Every row belongs to one group in each of 4 separate groupings. Each group adds its own fixed numbers to the row, and there is some noise. The rows also spread widely along 12 directions, which tell nothing about the answers.
In the rows, zero is written as 128.
Some rows, each with its group in each grouping after it:
[145 112 134 130 186 150 142  68  97 179  94 141  94 111 157  97 140  97
 108 123 114 167] -> j829 j646 W N
[143 147 150 102 112 106 146 100 134 185 143 155 105 137 190 126  53  92
 100 165 182 140] -> j113 j646 W D
[107 139  54 156  99 140 103 153 147 145 138 123 126 125 158 116 138 150
  94 106 115 163] -> j35 j337 V K
[138 159 125 150 174 139 126 126 112 165 172 107 151 140 147 117 118 126
 107 107 166 159] -> j829 j597 V T
[127 110  92 140 127 154 145 119 122 135 125 168 173 135 163 149 112 150
 145 129 101 138] -> j245 j337 U T
[124 216 131 121 160 134 139 123 101 153 145 162 153  92 123 137 171 115
 139  91 106 128] -> j245 j597 U N
[117 142 142 135 111 113 123 119 128 155 167 155 119  96 168 103 107 172
 106 155 128 149] -> j113 j646 U K
[114 123 113 155 136 165 125 145 102 123 170 155 166 183 142 123  90 170
 113 142 174 160] -> j35 j646 V D
[132 147 234 129 139 132 169 119 105 143 168 184 130  67 139 131 128 137
 142 211  95  92] -> j113 j646 U K
[160 150 165 104 130 179 154 104 114  98 116 161  80 136 113 122 158  98
 136 155 106 174] -> j829 j597 V T
[137 178 142 131 133 115 110  98 130 158 176 133 125 119 181  86 109 163
 120 124 156 192] -> j113 j337 V T
[126 152 153 165 126 159 146 133 132 123 147 173 164  87 114 155 135 147
 126 116 138  82] -> j113 j597 V T
[103 158 173 142 111 167 136 131 102 111 119 202  89 126 102 121 130 131
 117 143 130 125] -> j35 j646 V D
[118  98 110 133 160 158 163 147 131 158 146 120 126 110 136 141 188 106
  86 159  54  91] -> j113 j337 V N
[107 178  47 122 122 161 139 158 113 111 119 183 126 160  83 153 163  84
 125  94 153 115] -> j113 j337 V N
[118 111 122 189 122 197 120 178 116  95 126 138 131 116  97 148 160 159
 106 135 112 131] -> j829 j597 V K
[113 122 107 138 153 185 145 125  98 107 124 175 114 152  83 120 153 134
 119 120 126 148] -> j829 j597 V T
[ 85 114  77 172  99 136 120 164 145 120 158 162 106  99 116 148 116 179
 111 140 154 117] -> j245 j337 V T
[108 165  69 172 118 137 130 177 127 171 110 141 167  90 138 174 135  88
 117  84  95  87] -> j245 j597 V D
[132 123  83 138 162 140 166 175  76 128 163 159 193 130 134 165 115 115
 171 187 116 136] -> j829 j646 U K
[135 121 128 188 150 141 122 130 104 175 112 124 134 117 158 121  77 113
 141 104 186 161] -> j113 j597 V T
[ 95 142  98 112 166 109 170 107 117 191 178 186 162 123 138 114 111 124
 111 112 125  89] -> j113 j597 V T
[137 144 129 127 143 211 141 150 115  94 154 125 150 206 100 152 185 120
  68 145 138 114] -> j113 j646 W N
[103 161  62 136 116 124 139 176 119 181 128 145 169 152 153 161 110  83
 101  84 130  98] -> j113 j597 U N
[112 107 133 142 197 142 151 101  72 198  98 149 113 123 140  97 127  83
 123 128 107 140] -> j113 j646 U D
[159 133 201 155 123 199 135 131 119 124  82 144 125 143 150 156 133  95
 114 128 124 120] -> j829 j337 U N
[167 124 149 104 103 176 174  89 141 124  92 179 127 113 143 140 155  86
 125 143  58 114] -> j113 j597 V K
[144 129 167 163 129 200 119 127 142 124 132 119 144 166 126 150 129 146
  69 103 164 118] -> j245 j597 U D
[168 100 147 177 152 164 123 128 112 112 136 120 135 115 140 141  99 159
 140 165 199 175] -> j113 j646 U D
[129 111 123 117 149 162 180 153 107 136 163 160 196 161 143 164 126 121
 125 168  69 102] -> j829 j597 U T
[157 163 180  96 174 152 153  80 102 155 141 145 120 142 153 104 134  99
 123 146 116 177] -> j829 j597 W T

New rows, each followed by its group in each grouping:
[119 184 101  77 121  96 156 105 137 164 167 197 128 129 151 129 108 113
 116 123 154 112] -> j113 j337 U N
[150 101 164 175 149 194 142 154 133 119 143  86 128 134 122 153 149 120
 101 158 132 128] -> j35 j597 V T
[112 180 132 146 133 116 125 122 144 152 167 167 119  97 120 140 110 145
  99 103 225  91] -> j113 j337 U N
[147 168 152 108 126 179 122 130 120  93 171 130 109 195 114 127 132 149
 102 151 172 191] -> j245 j597 U D
[ 97  99 113 140 192 145 165 120  76 165 125 168 108 126 102 115 134 101
 134 149 130 120] -> j113 j646 U T
[ 97 163 186 170 130 134 130 134 113 147 136 177  90  53  99 127 139 139
 108 138 156  80] -> j113 j646 U K
[105  94  96 144 201 153 161 105  97 148 129 176  93  87  87 112 159 122
 136 140 119 127] -> j829 j337 V T
[137 152 138 134 143 169 131 159 120 114 157 123 135 123 127 146 190 141
 103 151  80 137] -> j829 j337 U N
[ 95  87  76 162 100 175 103 172 102 116 145 140 129 204 146 109 110 187
  84 139 138 181] -> j113 j646 V N
[118 107 102 176 115 165  98 125 125 133 127 142 144 119 168  95 132 196
 108 113 110 180] -> j113 j337 V K
[123 148 153 162 125 124 136 147  77 168 107 182 169 108 179 143  62 111
 170 142 133 133] -> j113 j646 U D
[128 100 157 191 122 185 108 174 101 135 109  99 132 146 166 138 127 148
  94 154 117 152] -> j113 j646 W N
[102 152 168 140 132 125 152 127  98 182 163 182 198 109 185 133 102 148
 125 147  71  86] -> j245 j646 U K
[134 158 142  94 101 128 161 114 133 141 139 196 129 117 154 141 111 125
 117 149 114 120] -> j113 j597 W N
[159  90 116 158 186 186 142  91 112 122  99 140 143  95 127 137 157 141
 150 132 113 162] -> j245 j337 U D
[119 125 122 158 159 158 141 134  98 122 134 162 108 105  92 127 141 125
 131 151 159 134] -> j113 j646 V D
[121 125 164 159 134 185 125 115 102 149  95 155 116 172 141 137  93 107
  94 125 173 127] -> j245 j646 W D
[115 159 162 160 151 197 139 157 102 140 135 127 158 170 117 146 174  89
  79 114  94  84] -> j829 j646 V T
[142  98 122  94 114 110 169  78 149 145 144 179  84 112 156 126  78 127
 121 183 163 137] -> j113 j646 U T
[152 103 127 167 179 142 139 134  77 147 122 128 140 116 148 125  84 128
 189 154 171 204] -> j113 j597 U T
[140 166 103 144  77 147 109 154 143 135 106 121 100 133 167 145 127  95
  87 109 132 147] -> j829 j646 V N
[177 166 183 122 149 148 142 104 134 111 157 149 126  80 139 144 152 142
 139 163 141 146] -> j829 j337 U N
[ 90  80  93 169 197 181 162 127  74 130 136 184 132 124  66 131 146 137
 133 148 150 100] -> j245 j646 V K
[102 113 112 156 164 149 141 144  91 140 143 169 142 102 114 131 142 155
 117 147 100 119] -> j829 j646 U D
[106 224 111 135 136 110 115 142 103 177 129 162 137 106 136 133 125  84
 111  79 141 116] -> j829 j646 U D
[114  80 130 174 142 206 126 126 124 128 110 158 155 142 134 128 155 162
  75 110  76 108] -> j829 j337 V D
[135 186 161 138 153 170 112 103 103 149 114 151 145 133 152 102 161 130
 113  98 107 162] -> j113 j337 W D
[142 113 127 158 154 149 119  87 123 143 120 141  96  85 136 100 128 152
 106 123 158 165] -> j829 j646 U K
[150 130 149 120 156 143 179  94 127 139 128 177 150  66 129 147 156 114
 151 147  75 102] -> j113 j597 U T
[153 133 145 143 117 201 131 137 149 120 144  95 145 181 144 151 154 121
  73 124 112 132] -> j245 j597 V T
[150 150 206 155 112 192 139 119 112  99 105 181 163 119 137 151 133 137
 139 142 104 121] -> j35 j646 U D
[153 134 156 141  98 150 125 112 139 152 108 136 123 128 193 122  96 120
 108 120 104 168] -> j829 j597 V T
[139 130 159  97 118 154 161  99 101 159  86 176 105 160 170 119 122  66
 117 145  78 139] -> j113 j646 U N
[136 111 109 180 128 172 101 166  87 127  89 114 134 135 162 129 122 136
 132 137  98 202] -> j829 j646 U D
[137 158 136 185  98 146 104 162 126 110 130 138 146  77 159 142 131 167
 156 136 125 163] -> j113 j337 V T
[115 178 108 136 132 103 160 139 104 197 141 181 218  93 182 155 105  90
 142 112  90  70] -> j113 j646 U K
[129 162 173 132 104 137 127 107 129 132 156 182 130 106 154 111 118 163
 107 143 124 133] -> j113 j646 V D
[119 130 119 110 140 147 172 102 134 154 129 179  94 109 110 133 155  77
  84 142 108  76] -> j829 j646 V K
[120 142 118 132 148 100 134  69 121 197 150 178 150  80 191  95  92 158
 117 110 112 138] -> j245 j646 V D
[137 143 124 141 107 157 106 104 143 157 149 146 200 167 202 112  93 188
  76  88 130 158] -> j113 j597 W D
[136 117 140 116 130 129 138  80 111 178 136 175 152 163 200  91  65 158
 118 114 138 179] -> j113 j597 U N
[139 133 188 150 145 201 146 111  96 138 115 164 189 167 152 123 132 132
 114 109  97 122] -> j113 j597 U K
[ 92 122 141 139 116 173 137 149 110 129 127 153 101 169 124 132 131 123
  87 160 114 125] -> j35 j646 W T
[ 93 171 124 131 171 139 146 118 113 110 190 173  88  81  47 106 196 160
 104 142 149 105] -> j113 j646 V T
[171 195 134 111  97 136 116  88 142 130 113 149 110 107 173 113 116 122
 138 118 144 207] -> j35 j597 W K
[126 115 104 145 145 176 157 145  73  95 102 192 154 114 108 157 161 136
 180 160  71 145] -> j245 j646 U N
[105 162 109 142  96 116 120 145 129 129 153 173 101  68 130 136 125 160
 121 154 116 136] -> j245 j646 V D
[110 142  60 156 222 165 150 110  70 137 111 173 151 112  58 138 170 103
 149  86 161 120] -> j245 j646 U D
[108 155 108 104  71 134 139 125 124 157  98 214 106 167 175 128  83  91
 109 108 114 129] -> j829 j337 V N
[156 164 126 138 118 139 115 124 125 130 135 123 121 140 156 122  99 131
 138 119 185 199] -> j113 j597 U T
[115 148  62 139 180 147 152 118  63 126 119 202 178 107 107 119 149 128
 190 119  95 164] -> j35 j646 V D
[140  50 108 128 223 178 171  65 101 155 124 136 104 149 119  91 153 111
 124 151 125 162] -> j113 j337 V T
[125 170 164 142  46 131 130 170 146 139 123 176 134 102 176 174  84 126
 109 144 126  95] -> j113 j597 W N
[136 119 131 104 157 114 154  65  98 202 127 176 148 140 210  92  79 118
 124 134 118 160] -> j113 j646 W N
[126 111 154 137 148 210 144 137  92 130 104 155 123 217 129 140 122  99
  90 138 152 130] -> j829 j337 W N
[105 212 128 142 153 117 136 147  84 159 160 165 159 106 126 141 129 112
 156 122 135 123] -> j245 j646 U T
[100 126  78 140 152 165 145 121  99 158  87 178 145 130 122 129 154  98
 105 101  83 107] -> j113 j646 W D
[ 99 137  72 190 147 170 120 141 114 105 110 176 151  80  79 149 178 169
 115  81 123 102] -> j829 j646 U T
[175 122 159 113 104 155 162  94 155 136 103 140 127 109 175 154 144  88
 113 158  67 115] -> j113 j646 U T
[135 183 115 121 135 159 114 107  98 108 127 156  98 136 111  89 169 137
 128 123 135 198] -> j113 j646 U K
[176 132 139 123 170 202 154  78  95 140  93 154 191 177 162 124 146  97
 129  83  84 161] -> j829 j597 V N
[131 119 152 143 193 175 154 107  90 153 120 136 118 141 117 126 143  90
 109 145 137 129] -> j829 j646 W T
[ 82  95 132 171 115 159 123 174 108 166 145 134 143 155 161 125 100 171
  86 145  88 129] -> j245 j597 U K
[150  88 135 134 187 166 180  85 100 150 112 185 152 125 139 134 120 101
 156 142 136 117] -> j113 j337 V N
[137 117 115 114 132 142 155 117 140 148 143 148 152 112 169 140 151 128
 113 165  63 122] -> j113 j337 W T
